The first 7 rows are patterns. Each new row is the sum of 2 different patterns, raised or lowered, with some noise. Before adding, each is slid sideways (what falls off one end comes back at the other) and multiplied by a number that may be negative. Names go in the order of the patterns.
Some rows, each with the names of its patterns after it:
[15, -22, -19, -28, -4, -8, 29, 20, 2, 2, 0, 15, -18, -21, -25, 2, 25, -26, 14, 7, 15, 20, -8, -13, -27, -23, 28, 22, 28, -8, 8, -27, -15, -25, 6, 27, -25, -29]
Fugos
[-21, -22, -29, 21, -16, 17, 12, 4, 29, 1, -28, 2, -18, -8, 8, -4, 22, 20, 17, 4, 5, 1, 16, -6, 17, -20, 6, 27, -16, -28, 6, 28, 21, -18, -28, -23, -11, 27]
tumon
[25, 15, -27, -1, 2, 22, -14, -16, 23, -17, -17, -6, -2, -18, -25, 16, 11, -2, -17, 26, 12, -2, -5, 10, -1, 11, 0, 24, 27, -5, 1, 3, -1, 2, -19, 3, -23, 25]
Dugog
[-2, 3, 9, 5, -19, 29, -8, -4, -4, -21, 28, 26, 11, -25, 3, -23, 8, -12, 5, -16, -17, 11, -8, -15, -7, 14, -30, 18, 10, 26, 22, -21, -29, -29, -13, 28, 3, 5]
depel
[-2, -14, -18, -21, -9, -11, -27, 23, 14, 6, 29, -12, -19, 8, -16, 23, -5, -19, 24, 18, 20, 23, -20, 1, -29, -8, -21, -14, 1, 25, 5, 9, 7, 6, -25, -9, -13, -11]
Mak
[18, -18, -1, 5, -18, -21, 14, -6, -9, 9, 25, 21, 7, -15, -13, 4, -20, 26, -24, 21, -12, 20, -11, -15, 6, 9, 26, 1, 5, 3, 28, -21, 12, -11, -16, 21, 17, -17]
Nud
[29, -18, -4, -24, -2, -1, -23, -6, -21, 22, -24, 29, 2, -15, 9, 29, 18, -28, 2, -9, 18, -29, 10, 5, 8, -18, 23, 28, -15, 13, 5, -20, -7, -1, 14, 0, 12, -14]
gapa

New rows. What belongs after each?
[-10, 12, -11, 26, -13, -9, -13, 16, -28, -19, -7, -15, 4, 0, -17, -3, -3, 3, -27, -13, -43, 0, 10, -1, -20, -22, 23, -12, 19, -18, 13, -15, -8, -12, -13, -41, -29, 18]
tumon gapa
[-21, -7, -37, -35, 22, -39, -32, 1, -10, -13, -19, -52, -23, -27, 2, -22, -22, -53, 5, -22, -9, -27, -29, 2, -7, -31, -19, -18, -41, 7, -40, 9, -16, 6, -2, -17, -23, -22]
tumon Nud
[5, -17, -12, 33, 5, 10, 1, 37, 11, 8, -3, 14, -3, -20, 29, -9, 13, 15, 22, 5, -7, 11, 6, 29, -7, 24, 12, 36, 0, 15, 18, 7, 33, 3, 16, -1, 0, 17]
Nud gapa
[-23, 13, 6, 20, 18, -10, -40, -5, 50, -16, -2, -2, 36, 15, 1, -8, -30, 1, 40, -12, -32, 3, 4, -21, -9, -9, 25, 54, 30, -12, -23, -17, -11, 10, -5, 15, 15, 34]
tumon depel
[-27, -10, 2, 6, 13, 10, 6, 1, 9, -20, -11, -8, 3, -21, 29, 14, 25, 24, -10, -6, -3, 10, 26, 10, 20, -14, -4, 4, -14, -3, 31, -9, 10, -15, -7, 32, 1, -3]
depel Mak
[-17, 2, -28, 8, -8, 41, 29, 41, -4, -3, 25, 65, -2, 13, 53, 70, 17, -1, -30, 17, 46, 38, 31, -23, 55, 62, 71, -4, 10, 28, -5, 8, -27, -2, 54, 30, 63, 49]
Fugos tumon
[-13, 31, 15, -21, -31, -29, -34, -23, -16, -15, 3, 14, -6, 9, -56, 4, -49, -24, -32, -54, -13, -23, 29, -15, -16, -35, -55, 0, 3, 24, -28, 10, -29, -25, -19, 20, -26, 16]
Fugos gapa
[-21, -38, -26, -2, -19, -32, -7, 15, -23, 6, -17, 30, 3, -35, -46, -49, -19, 22, 9, 9, -29, -21, -18, -2, -34, 33, -9, 1, -15, -47, 31, 30, -9, -20, 4, -16, 0, -16]
Fugos depel
[-42, -60, -16, -47, -8, -36, -25, -18, -43, -50, -26, -59, -34, -38, -41, -14, -28, -31, -27, -34, -39, -18, -28, -13, -48, -37, -19, -49, -70, -18, -24, -9, -58, -51, -60, -53, -10, -48]
tumon Nud
[-20, 8, -1, -1, 32, -19, -30, 31, 11, 14, -18, -18, 32, 41, 11, 18, -10, 12, 0, 9, -19, 27, 1, -10, 17, -38, 21, 8, 11, 0, 17, 10, 1, -21, -33, -11, -3, -3]
tumon Nud
[38, 15, 15, 57, 10, 27, 12, 65, 23, 28, 24, 58, 43, 27, 29, 45, 37, -2, 49, 16, 19, 59, 47, 19, 35, 19, 22, 42, -1, 27, 44, 44, 27, 39, 63, 49, 51, 6]
Nud gapa
[9, -14, -4, 2, 22, 4, 20, -6, -5, 7, 29, -8, 17, -22, 16, 12, -27, 26, 31, 27, 20, 7, 17, -26, 0, 5, 37, -10, 10, 4, -6, 12, 24, -13, 19, -4, -2, 14]
Fugos Dugog
[-17, 32, 19, 22, 8, -17, 45, -8, 0, -9, 1, 1, 23, 24, 19, -12, -9, -32, 23, -15, 32, 22, 19, -11, -16, 24, 29, -6, 41, 33, 35, 1, 5, -23, -27, 16, -11, 15]
Fugos Nud
[3, 14, 32, -13, 3, -18, 15, 20, 33, -2, -36, 30, 11, 22, 3, 21, -7, -15, 3, -26, 13, 6, 15, 21, 27, 0, 10, 4, -5, 7, -14, 15, -16, -9, 18, -14, -1, -12]
tumon gapa
[-30, 20, -15, 26, -8, 15, -14, -5, 19, -3, -7, 15, 6, -6, 22, -19, -30, -40, -28, 12, 22, 14, 12, -25, 1, -14, -17, 2, -21, -16, 3, -42, 3, 2, 8, 22, -44, -42]
Fugos depel
[7, 17, -7, 10, -27, 12, -28, -9, -27, -5, -13, -20, -16, -7, 13, -40, 35, 18, -19, -11, 10, 27, -10, 15, -3, -3, -15, 21, 21, -9, -7, 8, 17, -19, -7, 2, -3, -11]
tumon gapa
[36, 26, 22, 38, 42, -14, 5, 5, 3, 13, -14, 1, -24, 25, 25, 1, 10, 25, 20, 58, -9, -15, 41, -15, 19, 4, -5, 19, 7, 45, 44, -6, -1, 9, 16, -6, -2, 22]
Dugog Mak
[-52, -9, -49, -17, -17, -25, -8, -8, -42, -19, -23, -36, -25, -22, -9, 11, -6, -30, -3, -11, 4, -13, -17, -41, -32, 0, -52, -58, -15, 20, 2, -35, -45, -43, -48, 1, -51, -51]
tumon Mak
[26, 28, 2, -22, 9, -7, 11, 4, -4, 6, 24, -20, 10, 10, 2, 5, -22, -17, 2, 24, -1, 26, -14, 21, -9, 18, 7, 1, 13, 8, 3, -16, 21, -10, -4, -27, -3, 13]
depel Nud
[-31, -5, 27, -18, 19, 2, 26, 14, 16, -9, -38, 1, 57, 21, 11, -17, 31, 8, 14, -5, -9, 49, 3, 6, 2, 1, -20, -27, 1, -24, 33, 48, 8, 27, 14, 14, -3, -28]
Fugos tumon
[-19, -11, 0, 8, 31, -13, 8, -27, -13, -15, -13, -26, 29, -2, 27, 2, -8, 18, -17, -3, -32, 12, -30, -5, -3, -7, -37, -6, 14, -25, 12, 0, 13, -30, -22, 2, 29, -6]
tumon gapa
[0, 31, 4, -35, -7, 0, 18, 16, -6, -38, 21, 9, 12, -14, 26, -3, -6, -15, -32, -1, 6, 11, -5, 15, -17, 13, -25, -28, -11, -1, 10, -4, -12, 2, 2, -2, -1, -31]
tumon Nud
[2, -14, -43, -2, 17, 27, -21, -45, 10, 16, 9, -29, -4, -25, -40, -36, -31, -11, 14, -10, 8, 13, -19, 16, -51, -49, -37, 10, -12, -12, -42, 7, -11, -10, 0, -19, 12, 18]
tumon Dugog
[-10, 2, 1, -17, 1, 16, -16, -7, -1, -1, -33, -9, -3, 20, 16, -15, -5, -35, 6, -1, 4, -13, 5, 9, -2, -7, -30, 12, -10, -9, -26, -1, 4, 18, 13, -29, -13, -4]
depel Nud
[-14, -1, 32, 15, 14, 0, 40, -15, -8, -7, -3, -6, -2, 8, 3, -15, 19, 20, -11, -18, -9, -17, 27, -17, 31, 10, 32, 15, 4, 2, 2, 9, -17, 15, 0, 7, 22, 3]
Mak gapa
[16, 32, -9, -45, 5, 11, -7, -6, -30, 31, 3, 16, 11, -8, -36, -46, 19, -18, 18, 28, 25, -4, -34, 20, 16, 0, -6, 27, 26, 23, 10, -24, 0, 3, 14, -18, 8, -11]
Fugos gapa
[9, 17, -19, 2, 10, -5, 19, 11, -14, -18, 6, 18, 9, -4, -6, 14, -19, -7, -32, -3, 9, -20, 2, -14, 11, -18, 11, -10, -21, 2, 17, 11, -30, 3, -16, 21, -25, -6]
tumon gapa
[33, 5, 49, 28, 34, 37, 62, 24, 66, 33, 28, 58, 31, 28, 4, 47, 34, 26, 34, 21, 73, 75, 64, 28, 5, 25, 23, 32, 53, 35, 38, 62, 10, 55, 57, 57, 64, 17]
depel Mak
[31, 5, -40, 2, 5, -2, 8, -32, 1, 3, -11, -18, 20, 2, -7, 15, -27, -18, 16, -16, 22, -34, 17, -22, 25, -35, -2, 7, 24, 24, -4, 20, 4, 40, -39, 27, -35, -19]
Nud gapa
[-28, -10, -27, 3, -24, -19, -7, 21, -37, 9, -2, -28, -29, -10, -7, -16, 1, -19, 18, -51, 16, -27, 3, -38, 11, 18, -25, -10, -30, -24, -19, -13, -27, 7, -15, -9, 19, -41]
Nud gapa
[3, 5, 3, 2, 18, -9, -4, 11, -18, 6, -1, -3, 15, -3, 16, 1, -21, -23, -24, 5, 6, 17, 11, 17, -1, -29, 12, 9, -15, 11, 4, 7, -10, 1, -23, -24, 8, 5]
Fugos Mak
[-6, 11, 27, -6, -8, -11, 2, 7, -14, -13, 1, -12, 17, 9, -37, -27, 31, -18, 20, -8, 12, 12, 16, -16, 16, -4, -24, -15, -26, -11, 24, 16, -4, 10, -23, 14, -11, -8]
Nud gapa
[-20, 33, -13, 41, 8, 29, 30, 24, -18, 6, 0, 12, 34, 9, 34, 31, 42, 2, 24, 5, 17, 20, 35, -16, 27, 24, -2, -9, 7, 22, 39, -6, -16, -2, 16, 47, -1, -17]
tumon Nud
[30, -20, 4, 37, -2, -3, -21, -10, 6, 19, -5, 27, 22, 39, 7, -9, 27, 6, 21, -21, 45, -17, 12, 26, -1, -16, -1, 47, 10, 22, 4, 21, -12, -4, -20, 31, -6, -27]
Mak gapa
[-18, 8, 23, -9, 13, 1, 9, 2, -1, -22, 5, 22, -23, -5, -6, 6, 21, 5, -10, -4, -28, 32, 5, 27, -16, 11, -6, -11, -20, -11, 17, -17, -21, -5, -2, -17, -11, 8]
Fugos Nud
[-13, -31, -16, -5, -28, -17, -45, -20, -10, -32, -52, -6, -15, -4, -24, -50, -42, -18, -19, -23, -33, -39, -2, -19, -22, -12, -15, -12, -35, -49, -25, -21, -18, -20, -14, -25, 1, -25]
tumon Nud
[7, -50, -35, -2, -28, -34, 5, -18, -2, -4, 35, -14, -28, -39, 3, -4, -29, -7, -19, 24, -42, 23, -5, -21, -4, 15, 38, -24, -15, -5, 31, -55, -10, -19, -18, 1, 7, -38]
Dugog Nud
[-14, 20, -20, -4, -4, 4, 14, -37, 7, -17, -8, -19, 7, -48, -36, -22, -36, 12, 3, 31, -7, -43, -21, -8, -26, -34, -14, -26, 0, -27, -3, -9, -19, 7, -46, -30, -41, 19]
depel gapa
[-10, -23, -25, -33, -36, -25, -1, -32, -5, -13, -16, -30, -36, -40, -17, -20, -30, -14, -25, -6, -28, -10, -35, -9, -5, -11, -21, -32, -9, -37, -32, -44, -27, -22, -6, -19, -28, -45]
Mak Nud
[-3, -6, 6, -28, -19, -33, 8, 26, -15, -10, -2, 6, 19, -21, -21, -11, -30, 6, 6, 14, -21, -13, -16, -10, -24, -10, 25, -17, -26, 1, -16, -20, -18, -9, 2, 29, 4, -5]
Fugos Dugog
[-20, -26, -20, -42, 12, 2, 1, -56, -11, -38, -7, -27, -40, -20, -47, -23, -30, -20, -50, -28, -15, -15, -30, -27, -12, -28, -16, -37, -16, -13, -8, -21, -11, 0, -34, -14, -36, -12]
Dugog gapa
[14, 1, -5, -46, 41, 44, 0, -8, 11, 22, 21, -9, -41, 1, -19, -20, -8, -17, -4, -7, 34, 5, -24, 4, 11, 2, -18, -23, 14, 8, 30, 17, -3, 3, -28, 5, -7, 20]
Fugos Dugog
[-44, -53, -10, -35, -23, -35, -43, -17, -23, -23, -30, -20, -28, -50, -45, -30, -55, -36, -35, -59, -29, -46, -31, -17, -60, -52, -53, -58, -27, -23, -14, -32, -18, -35, -27, -47, -36, -59]
depel Mak
[1, -1, 32, 18, 23, 15, 31, -10, 13, -14, 22, 8, -16, 18, 3, 40, 4, 24, 14, -12, 12, 25, 20, -11, 25, 5, 32, -7, 23, 5, 13, -10, 25, 33, -7, 13, 5, -9]
Mak gapa
[-26, -11, 0, 1, -18, 9, -30, 18, -21, -14, -8, 13, -2, -24, -22, -8, 9, 4, -1, -37, 16, -1, 16, -9, -10, -25, -3, -19, -10, -7, 6, 2, 16, -10, -8, 2, -22, -33]
tumon Nud
[16, 21, -1, -3, 7, 23, 16, 19, 46, 12, -9, 2, 14, 17, 37, 27, 17, 32, 1, 34, 11, 8, 16, 3, 20, -2, 46, 23, 42, 28, 23, 9, 12, 15, 30, 39, 47, 19]
Fugos depel
[-32, -6, 5, -6, -24, 14, -13, -9, 2, -30, -26, 7, -29, -2, -17, -13, 1, -4, -5, 5, 4, 1, -31, -31, -7, -2, 15, -14, 0, -12, 21, -13, 16, -32, 1, -9, -16, -25]
Mak Nud
[11, 25, 39, 2, 39, 8, 24, 43, 14, 5, 13, 35, 36, 11, -20, -8, 8, 45, -4, -1, -13, 37, -8, 18, 29, 20, 40, 19, -7, 27, 1, 22, 13, 2, 29, 47, 33, 19]
tumon Dugog
[-25, -21, 3, -33, -5, 20, 28, 20, 1, -33, -37, -7, 8, 16, -2, -17, 16, 14, 13, -1, 8, -7, -24, -11, -31, 10, 19, 25, -18, 8, -17, 8, -28, -5, -23, -22, 4, -18]
depel Mak
[7, 18, 23, 29, 28, 6, 35, 13, 16, -2, 0, 17, 20, 31, 22, -7, -4, -2, 16, 1, 41, 31, 33, 29, -2, 23, 35, 2, 40, 24, 24, 29, 30, 10, 18, 6, 17, 4]
Fugos Mak
[5, -12, -18, -43, -16, 3, -54, -41, -32, -33, -13, -20, -6, -14, -18, -28, -17, -38, -25, -26, -28, -12, -4, -1, -25, -27, -27, 4, -6, -6, -28, -4, 6, -51, -20, -14, -38, -11]
Dugog Mak
[34, 20, 3, 39, 9, 10, 19, 11, -36, 3, -7, -35, 23, 43, 11, 25, -32, -4, 27, -37, 8, -36, -1, 13, 20, 21, -2, 27, 23, 26, -20, 2, -5, 20, -21, 36, 4, 1]
Mak Nud
[11, 13, 63, 58, 24, 5, 59, 38, 10, 36, 51, 40, 58, 66, 62, 29, 32, 50, 43, 5, 14, 41, 59, 16, 49, 35, 49, 33, 15, 36, 23, 23, 58, 53, 71, 32, 62, 4]
Fugos Dugog
[-3, 12, 18, -3, -34, 27, 38, -19, -5, 0, 20, 27, 35, 30, -30, 12, 21, 37, -36, 5, -9, -2, -8, -17, -6, 24, -17, -3, 14, -3, 5, -13, -14, 3, -2, 18, -17, -28]
tumon Dugog
[-6, -5, -25, -16, -36, -46, -4, -18, -10, -23, -19, -27, -20, -29, -18, -6, -37, -31, -17, -27, -41, -33, -11, -34, -18, -9, -10, -13, -31, -25, -41, -39, -24, -29, -18, -46, -6, -25]
Fugos tumon
[-28, -49, -26, -27, -29, -6, -28, -65, -10, -18, -19, -34, -8, -45, 9, -48, -10, -28, -37, -30, -50, -36, -47, -26, -50, -23, -4, -20, -6, -28, -14, -56, -6, -53, -26, -36, -35, -43]
Dugog gapa
[-22, -31, -23, -2, -5, -2, -50, 7, -40, -6, -8, -41, -29, 17, -28, 12, -8, -13, -11, 2, -33, -13, -6, -29, -47, -46, -24, -4, -14, -4, 16, -33, 27, -38, -13, -26, -12, 15]
Mak Nud
[3, -11, -11, 0, 36, 13, 27, -3, 20, -28, -1, -13, 14, 19, -6, -3, 8, -6, -8, -25, -1, -1, 35, 21, 11, 0, 17, 9, -11, -20, -17, 5, 14, -16, 7, 21, 7, 34]
Fugos gapa
[-3, -15, 0, -12, 2, -27, 6, -1, 2, 15, 9, 20, 19, 7, -20, 20, -22, 11, 7, -14, -5, -3, 28, 12, -2, -9, 5, -8, -12, -9, 13, -1, -13, 16, -3, 1, 2, 3]
Mak gapa
[30, 43, 44, 10, 35, 37, 37, 44, 36, 49, 61, 23, 15, 37, 39, 43, 48, 63, 56, 53, 48, 27, 16, 34, 32, 36, 27, 61, 54, 57, 44, 29, 57, 45, 48, 37, 37, 58]
Fugos Mak
[8, -12, 21, 16, -13, -40, 3, -15, 33, 21, -13, -11, 21, -7, 23, -10, 21, 14, 21, -10, -5, 32, 14, -10, -32, 0, 3, 20, -6, 25, -28, 15, -6, 11, -23, 11, 26, -22]
depel Nud
[33, 4, 23, 10, 34, 15, 40, 22, -5, -8, -14, 35, 17, 19, -9, 40, 12, 32, 21, 13, -1, 31, -3, 23, 36, 29, 43, 24, 9, 12, 32, 0, -2, -11, 3, 39, 24, 6]
depel Nud
[-1, 3, -7, -3, 26, 7, -21, -15, -16, 4, -3, -9, 0, -18, 25, 19, -4, -34, -13, -7, 12, -8, -15, 23, -17, -22, -4, 0, -13, -24, 14, 16, -20, -29, 15, -9, -2, -1]
Dugog Mak
[-17, 15, 2, -12, 27, -11, 10, 7, -14, -11, 2, -12, -13, 7, 17, 16, 1, -4, -17, 14, -16, 7, -8, 29, -10, 4, -17, -1, 16, 19, 25, -11, 16, 12, 32, -24, 16, -16]
tumon Nud
[27, 29, -12, 11, 12, 13, 4, -8, -16, -24, 13, 11, 9, -22, 9, 12, 25, -10, -24, 26, -18, -14, -13, -13, -5, -6, 22, 19, -18, -21, -2, 12, -7, 11, 15, 12, 2, -16]
Fugos Dugog
[31, 8, 25, 14, -2, 8, 31, -4, 5, 39, 3, -1, -19, 0, 31, 49, 22, 34, -40, 4, 13, 5, -14, -13, 20, 26, -14, 2, 29, 4, 26, -25, -7, -19, 13, 14, 22, -4]
depel gapa
